There are 8 hidden switches. A switch that is on adds its own fixed numbers to the row, and there is some noise. The rows also spread widely along 11 directions, which tell nothing about the answers.
In the rows, zero is written as 128.
Known rows, each followed by its switches (1 for on, 0 for off):
[161 120 119 159 100  59 116 130 123 110 142 146  79 136 124 107 168 166
 152 112  90 183 158 128 135 140 176 140 113 146 150 158 125 170 121 163
 165]
1 0 1 0 0 0 1 1
[176 187 120 111 138  57 101 138 111 107 138 222 109 127  83 157 123 142
 139 133  56 207 154 111  82 166 164 169 155 133 159 134 139  91 103 129
 134]
1 1 1 0 0 1 1 0
[131 123 125 112 146  47  69 107 115 128 150 137 125 119 101 155 114  79
 102 109 127 125 158  81 130 113 171 195 128 121 185 128  81 134 113  85
 159]
0 0 1 0 0 1 1 1
[196 131 127  98 151 117 149 153 109 155  95 157 148  80  95 147 106 178
 101  84 131 185 122 123 141 146 177 130 117 107 186 139 158 130 136  90
 170]
0 1 1 0 0 1 0 0
[163 133  90  93  92  94 115 111  98 139 122 164 135 113 121 118 117 133
 105 114  99 110 145 127 151 114 181 166 109  88 171 158 104 154 104 140
 159]
0 0 1 0 1 1 0 0
[152 110 109  97 110  81 127 128 128 124 133 153 118 126  88 126 108  82
  99  93 140 142 119 127 117 159 225 138  97  95 198 116  89 170 132 117
 175]
1 0 0 1 1 1 1 1
[157 153 116 119 106  94 138 111 113 156 103 179 158 101 119  99 108 106
 155 160 100 111 148  85  70 129 181 193 124  89 178 127 116 111 107  86
 113]
1 0 1 0 0 1 0 0
[158 182 125 139 181  71 138 124 122 135 158 183 166  97  63 154  90  97
 127 134 138 179 123 115  55 167 175 148 122 152 199 134 119  75  91  65
 132]
0 0 0 1 0 1 1 1
[160 112 127 140  73 129 126 147 102  92 135 167 109 127  87 115 131 197
 106  79 136 171 143 104 210 156 167 162 141 151 159 151 141 167 117 136
 168]
0 0 1 0 0 1 1 0
[202 126 121  91 145 112 146 132  83 146 140 152 152  67  91 170 107 110
  62 106 139 157 119 148 136 107 186 129  76 144 178 179 138 117  91 128
 170]
0 0 1 0 0 0 0 0
[172 162 131 145 137 110 163 144  88 126 119 190 172  75 102 124  95  97
 160 185 115 189 144  86  63 180 166 211 105 163 144 141 137  71  45  83
 105]
1 0 1 0 1 0 1 0
[146 118  99 157  95  84 139  76 117 132 156 156 118 104  96 107 157 121
 134 121 125 118 158 119 122  97 197 137 115 137 192 165 115 165 135 122
 132]
1 1 0 0 0 0 0 0
[182 149 130  87 106 119 160 164 101  95 138 195 136 118  67 144  96 103
 120 121 107 184 111 145  99 190 199 139 111 144 157 133 128 114  91 149
 147]
1 1 0 1 0 0 1 0
[138 133 116 115 116  84 125 146 125 141 120 156 132 116  91 115  90  94
 138 133 122 154 122 122 115 167 169 166 105  80 172 129 132 139 103 122
 157]
0 1 1 0 1 1 1 0
[169 133 129  98 119 100 105 118 101 123 148 165 133 120 100 145 118  79
 114 122 116 123 142 106 122 117 189 162 113 150 158 147  97 125 108 104
 149]
0 0 0 0 0 1 0 0
[159 147 140  91 115 118 166 164 146 177  96 159 149 115  94 108  84  84
 150 143 122 141  90 134  58 164 202 129 100  51 182 105 154 128 130 105
 140]
1 0 1 0 0 1 0 0
[223 124 147 132 103 106 157 133 100 143  78 154 108  85 121 127 131 124
 136 152  93 171 120 102  94 142 190 146  84 114 157 141 153 128 130 134
 149]
1 0 0 1 0 0 1 0
[157 135 115 159 143  40 101 155 106 133 152 142  97 119 123 145 125 185
 118 111 114 220 152 141 151 137 144 163 110 154 175 184 159 146  62 162
 177]
1 0 1 0 1 1 0 1
[142 145 122 100 125  89 132 150 143 151 122 150 132 137  95 123  94 100
 136 120 130 137 102 145  98 161 193 131 105  71 185 119 117 146 124 119
 163]
0 0 0 1 1 1 0 1
[134 140 143 135 125  87 110 147 131 154 107 140 139 135 125 110 105 120
 179 156 110 131 140  95  96 151 147 181 128  98 152 128 123 119 105  97
 139]
0 0 0 0 0 1 0 1
[193 156 114  81 134 101 144 148 106 136 139 171 143 113  94 152 111 121
 118 117  95 171 116 181  99 145 180 106  98 124 155 166 138 112  99 154
 168]
0 0 0 0 0 0 1 0
[127 142 135 160 114 111 137 141 125 107 164 164 139 133  71 102 116 111
 176 143 139 164 150 106 117 172 169 163 133 179 153 142 127 131  92  88
 124]
0 1 0 0 0 1 0 0
[134 126 130 107 147  64  91 131 122 127 160 137 121 131 102 151 121  92
 106 105 131 127 132 129 128 113 181 150 113 123 183 135  96 139 120 122
 170]
0 0 1 1 0 0 0 1
[156 142 128 138 125  83 125 151 133 139 129 148 115 135 115 106 131 145
 166 129 116 160 135 127 116 151 171 140 112 123 162 137 125 145 124 126
 163]
0 0 1 1 0 1 0 0

New rows. What belongs after each?
[167 152 117 102 142  89 156 146 121 153 128 162 155 101 107 133 111 120
 124 125 108 164 123 150  79 140 190 135 100 112 176 141 134 116  93 121
 148]
1 0 1 0 0 0 0 1
[157 144 142 147 128 102 129 135  94 113 132 162 146  98 103 134 108 126
 132 150 126 166 146  79 125 147 148 204 121 160 147 147 133  98  69 103
 129]
0 0 1 0 0 0 1 1
[159 112 120  96 109 101 120 129 108 132 100 151 139 104 106 116 107 112
 120 119 117 122 142  85 138 140 180 184 119  87 168 121 102 144 127  98
 154]
0 1 1 0 0 1 1 0
[143 137 173 111 162  76  82 152 140 186 119 117 124 130 105 163  83  43
 140 154 127 139 106 113  81 129 151 159 105  72 172 129 148 110 123 104
 159]
0 0 0 0 0 1 0 0
[221 148 122 106 125 107 135 142  98  95 125 184 113 120 112 145 154 189
 138  99  78 199 148 135 133 158 180 122 126 176 131 157 117 128 125 144
 171]
0 0 0 1 0 0 1 0
[143 101 150 130  99 115 118 149 132 138 130 130 110 133  96 112 120 105
 132 118 145 138 120 111 153 137 179 146 104 113 165 131 133 169 133 117
 166]
0 0 1 0 0 1 0 0
[199 147 156 196 158  98 157 126 126 164 122 146 112  87 111 122 162 146
 187 167 111 209 138 108  73 131 161 115  98 181 146 168 181 115 133  92
 131]
0 0 0 0 0 0 0 0
[166 120 112 107  82 120 176 142 143 158  80 151 115 114 109  83 129 148
 149 117 101 135 106 143 104 145 209 110  99  42 178 118 153 177 162 141
 154]
1 1 1 0 0 0 0 1
[160 188  86  89  80 107 121 124 118  92 154 228 131 165 102 100 144 150
 176 132  43 129 165 136  95 155 182 142 159 149 130 150  92 122 113 144
 122]
0 0 0 0 0 1 0 0
[136 154 112 141 120  78 130 132 116 148  99 156 164 111 132  96  99 143
 162 156 113 118 144  90  95 138 153 199 128  91 176 129 109 113  94  94
 134]
0 0 1 1 0 1 0 1
[179 147 120 116  92  94 112  98 105 106 113 201 103 115  85 134 129 127
 111 131  85 124 140  80 119 127 191 166 138 116 171 131 116 133 144 120
 134]
0 1 0 1 0 1 0 1
[171 179 107 115 105  89 153 122 129 161 111 188 140 113 113  96 129  90
 189 188  58 130 122 143  28 141 177 129  95  74 141 143 134 103 117 152
 122]
0 0 1 0 0 0 1 0
[163  84 143 132  71 128 135 142 125 139  89 132  92 113  95 106 115 112
 111 111 150 143 102  96 171 147 191 151  94  76 172 124 149 189 151 125
 168]
0 0 1 0 1 1 1 0
[167 124 160 105 122 117 127 160 121 114 115 153 123 128  98 145 107 109
 131 115 127 163 121 104 116 173 187 162 127 123 158 107 124 127 126  98
 152]
1 0 0 1 0 0 1 0
[154 115 126  98 125  92 136 144 137 144 137 129 117 128  91 124 127  98
 145 110 118 150 115 164 112 148 188 100  97  96 163 139 127 162 141 142
 177]
0 1 0 0 0 0 1 0
[154 162 144  97 122 110 150 156 149 178 102 158 143 133 109 113 104  76
 185 171  88 134 101 146  28 158 185 128 106  58 162 121 153 110 120 122
 125]
1 0 0 0 0 0 0 0
[153 146 140 145 141 117 142 151 136 141 139 148 134 124  99 126 127 172
 155 106 135 180 128 136 124 155 162 125 131 141 161 149 155 130 120 105
 149]
0 0 0 0 0 0 0 1
[185 105 157 119 123 131 159 158 119 134 106 143 119  92  81 143 113 119
  89  97 153 186 102 106 133 161 204 139  95 114 182 117 157 145 133 100
 159]
1 0 1 0 0 0 1 1
[175 143 149  97 140 111 138 149 166 139 117 171  97 144  84 115 151  84
 161 112  98 162 118 110  65 168 226  95 111 112 147  84 111 158 192  79
 148]
0 0 1 0 0 1 0 1
[180  98 150 186 106 102 149 117 128 183  37  96 119  84 171  67 150 172
 205 161 108 145 151  61  98 131 154 175 104  70 159 129 154 159 156  82
 139]
1 0 0 0 0 0 1 0
[160 171 111 126  93 111 154 130 139 140  87 224 116 111  63 127  93 156
 129 125  93 180 102 114  90 183 188 144 148  45 207 117 186 125 141 127
 123]
1 1 0 0 1 1 1 1
[153 166 120 115 146 101 133 112 138 154 146 188 146 113  71 143 119 110
 118 112 128 146 123 116  91 130 194 125 136 109 201 125 130 116 150  74
 135]
0 0 1 0 0 1 0 0
[181 157 128  65 124  82 104 133 139 141 107 182 102 140 101 139 124  91
 146 132  52 139 128 117  72 146 196 127 126  76 149 107 114 136 161 122
 147]
0 1 0 0 0 1 0 1
[152 131 101 112  97  84 128 123 114 151  98 151 149 112 134 100 110 146
 138 122 112 107 143 106 116 129 182 183 122  70 192 130 100 144 119 110
 151]
1 0 1 1 0 1 0 0
[198 144  98 140 167  44 142 119  93 149 118 154 150  66 112 139 120 163
 128 117 112 198 153 117  87 145 178 146 105 139 194 157 123 112 100  98
 164]
1 1 0 1 0 1 1 0
[166 146 122 157 132  72 137 114 132 158 136 155 109 102  99 117 142 114
 142 144 115 161 128 121  85 123 184 118  91 131 180 152 141 138 129 112
 148]
0 0 1 0 0 1 0 1
[128 146 142 127 156  94 116 160 149 144 155 150 129 141  73 144 100 112
 133 104 149 182 112 137 118 170 170 133 122 123 182 132 147 136 115  96
 157]
0 0 0 0 1 1 0 1
[159 164 146 152 131 122 140 137 131 157  99 166 150 121 121 118 123 179
 183 147 105 157 139  93 100 150 139 169 155 112 154 137 162  99 127  85
 116]
0 0 0 0 0 0 0 0
[125 106 142 159 126  82 122 126 150 150 117 123 121 124 110 100 126 126
 157 111 150 149 146  75 120 151 179 174 132  98 190 106 118 160 148  61
 146]
1 0 1 0 0 1 1 0
[143 155 118 106 133 109 133 150 135 146 139 164 147 135 105 130 117 163
 143 100 116 150 131 153 123 140 165 129 138 102 167 144 141 122 123 120
 152]
0 0 1 0 0 0 0 0
[135 106 138 110 103 104 121 146 107 143 114 130 134 111 111 121  99  92
 127 133 132 122 130 109 131 134 170 187 106  93 169 131 133 147 101 124
 150]
1 1 1 0 0 0 0 0
[143 129 119 129  91  84 118 137 124 119 142 171  98 138  87 113 127 116
 141 129 105 154 138 120 123 146 187 152 120 123 168 138 133 160 117 142
 146]
1 1 1 0 0 1 0 0
[137 133 142 140 104 118 147 171 146 159  93 132 126 132 117  89 110 115
 185 155 126 145  99 132  98 168 166 142  98  66 156 122 153 146 126 135
 147]
0 0 1 1 1 0 0 0
[139 128 133 126 110 118 125 110 133 134 134 154 132 135 112 100 145 115
 164 122 116 105 148  99 120 125 180 152 141 121 153 124 104 149 148  90
 132]
0 0 0 0 0 0 0 0
[ 98 139 141 174 116  96 106 134 147 105 155 162 107 157  84 114 134 149
 163 116 133 162 146  92 141 163 154 177 165 134 160 122 132 140 128 103
 132]
0 0 1 0 0 0 1 1
[203  87 217 152 119 129 122 158  95 131  83 122  93  81  94 172 103  72
  95 158 147 192 107  47 136 151 166 198  81 150 153 132 182 123 103  99
 148]
1 0 0 0 0 0 1 1
[134 102 144 171 136  74 117 127 147 194 109  83 117 108 123 103 118  99
 163 141 161 138 123 116 113 122 159 138  87  79 190 146 147 168 139  93
 162]
0 0 0 0 1 1 0 0
[152 124 111 126 124  60 119 114 126 194 115 118 137 105 131 117 115 124
 131 121 125 121 128 140 103 103 171 138  98  58 206 160 138 148 124 123
 164]
1 0 0 0 0 1 0 0
[190  75 154 147 102  93 107  93  99 138  85 119  97  87 142 111 154 114
 123 129 122 123 170  23 148 101 196 198 103 140 164 123  97 175 150  65
 146]
1 0 0 0 0 1 0 1
[208 134 107 142 143  77 149 105  84 111 125 194 127  53  79 143 129 139
  85 115 118 210 159  78 114 153 206 169 104 179 186 143 125 128  99  78
 137]
1 1 1 0 1 1 1 1
[173 146 143 168  83  92 104 136 122 101 121 180  76 156 113 103 165 166
 186 156  59 182 166  85 129 160 151 162 145 160 112 150 139 145 124 149
 135]
0 0 0 0 0 1 1 0
[153 141 120 105  93 111 143 138 124 146  95 153 137 121 118  99 110 131
 160 145  90 116 124 133 103 139 168 142 114  62 149 137 137 141 117 142
 140]
0 1 0 0 0 0 0 1
[163 141 141 120 106 123 142 145 110 136 121 173 146 111  94 122 100 121
 136 138 126 154 131 100 112 158 180 175 128 131 170 138 138 116  92 100
 131]
1 0 0 0 0 1 0 0
[145  99 136 102  65 120 127 144 112 133 110 127 121 128 113 115 105  94
 122 123 125 109 110 133 147 137 178 164 100  71 170 142 133 164 106 166
 161]
1 0 0 0 0 0 1 0
[154 128 101  97  88 114 149 155 121 119 116 164 144 132 111  81 113 131
 156 119 110 145 137 132 124 179 187 159 109 102 143 129  99 158 103 126
 158]
0 0 1 0 1 1 1 0
[173 148 154  99 144  83 117 155 141 120 152 177 100 147  66 158 126  90
 134 105 104 201 123 128  85 177 204 115 128 146 166 116 133 131 145 103
 156]
1 0 0 0 0 1 1 0
[172 137 100 101 115  73 146 135 133 141 119 169 121 117  98 103 132 130
 152 112  89 171 136 141  87 162 205 115 111  88 176 125 121 160 139 124
 161]
1 1 1 0 0 1 1 0
[135 123 147 133 159  97 122 146 130 145 140 131 137 108  93 140 107 105
 138 115 150 161 129 114 122 139 165 157 118 127 174 134 139 128 120  85
 148]
0 1 1 0 0 0 0 0
[148 148 148 122 119 124 151 141 148 197  68 142 161 108  98 110  69  85
 154 162 144 102  82 100  66 150 174 154 111  24 203 102 157 112 146  77
 133]
0 0 0 1 0 1 0 0
[161 145  87  99 134  49 103 103  99 128 130 179 131  90 104 138 107  89
 105 132  84 141 151 108  95 130 179 177 104  97 172 137  90 129  98 117
 152]
0 1 1 0 1 1 1 1
[160 141 139 112 131 109 150 116 155 151 125 162 127 118  78 127 130  69
 143 124 122 138 108 120  69 149 211 106 107  93 176 109 121 139 173  84
 136]
0 0 0 0 0 0 1 1
[173 118 170 126 141  80 125 150 145 146 124 126  93 130  99 138 131  55
 155 142 119 178 106 119  67 157 201 119  88 115 165 112 129 143 153 115
 161]
1 0 0 1 0 0 1 0
[173 137 106  90 130 102 158 126 103 138 104 162 173  85 114 122 102 128
 116 109 125 130 137 112  96 145 205 170 115  96 190 116  94 120 114  87
 148]
1 0 1 1 0 0 1 0
[166 104 155 199 143  75 134 110 159 162 123 116  78 104  86 106 157  86
 163 132 156 183 119  84  94 144 202 107  83 127 190 116 135 174 186  67
 158]
0 0 0 1 1 1 1 0
[155 107 169 111 127  96  80 126 145 160 100 129  88 132 104 143 127  88
 117 105 128 121 123  73 137 111 188 152 121  74 179  96 124 166 195  76
 163]
0 0 1 0 0 1 0 0
[154 178  86 107 111  83 123 104 105 109 161 210 152 125  84 129 115 127
 119 128  96 117 146 125 101 135 184 157 144 139 182 147  91 105  96 123
 132]
0 0 0 1 0 1 0 1
[154 151 138 131 126  92 135 145 134 169 110 155 131 115  98 121 103  96
 146 158 116 141 109 116  80 143 171 145 101  79 176 130 151 119 115 110
 142]
0 0 1 0 0 1 0 1
[187 142 122  80 152  34 116 160 106 164 107 140 124 108 120 144 101  87
 140 142  73 184 127 150  64 150 177 142  83  77 163 141 131 120  95 148
 175]
1 1 1 0 0 1 1 0
[154 132 162 124 157  87 142 188 142 137 145 140 117 128  66 151  97  94
 129 106 157 224 102 133  94 196 191 131 100 138 179 115 154 131 108  96
 170]
1 0 1 0 0 1 1 1
[161 133 131 168 129 102 160 145 111 115 120 149 155  99 111  86 126 153
 174 141 136 181 164  80 109 184 165 184 117 178 143 130 111 128  85  65
 133]
0 0 1 0 0 1 1 1
[168 144 143 149 163  70 134 143 141 133 170 144 106 127  84 137 149  95
 164 132 114 206 131 146  73 161 181  95  95 173 145 150 135 129 117 119
 159]
0 0 0 0 0 0 1 1
[147 116 146 127 111 134 136 133 139 145 108 137 133 124 119  95 131 106
 174 135 131 129 135  97 115 146 183 154 109 111 145 120 116 159 144  86
 134]
0 0 0 0 1 0 0 0
[198 137 142 129  96  79 114 160 111 111 106 164  78 128 110 135 126 154
 123 133  82 189 123 120 136 157 163 147 106 118 147 148 150 145 113 181
 180]
0 0 1 1 0 1 1 1
[157 105 147 107  89 134 116 142 126 104 101 151 117 149 128 101 139 142
 163 104 102 137 159  76 148 166 186 186 151 123 132 102  96 165 147  93
 142]
1 0 0 0 0 0 1 0
[181 148 143 151 156  76 138 153 127 136 112 158 118 105  98 131 123 136
 145 129 120 202 125 103  86 172 178 140 106 134 169 121 137 121 125  93
 158]
0 0 1 1 0 1 1 1
[177  98 184 129  85 150 145 188 120 112  94 138  94 130 104 117 119 128
 148 130 126 190 115  94 146 189 178 166 104 133 128 118 163 157 122 130
 154]
1 0 1 0 0 0 1 0
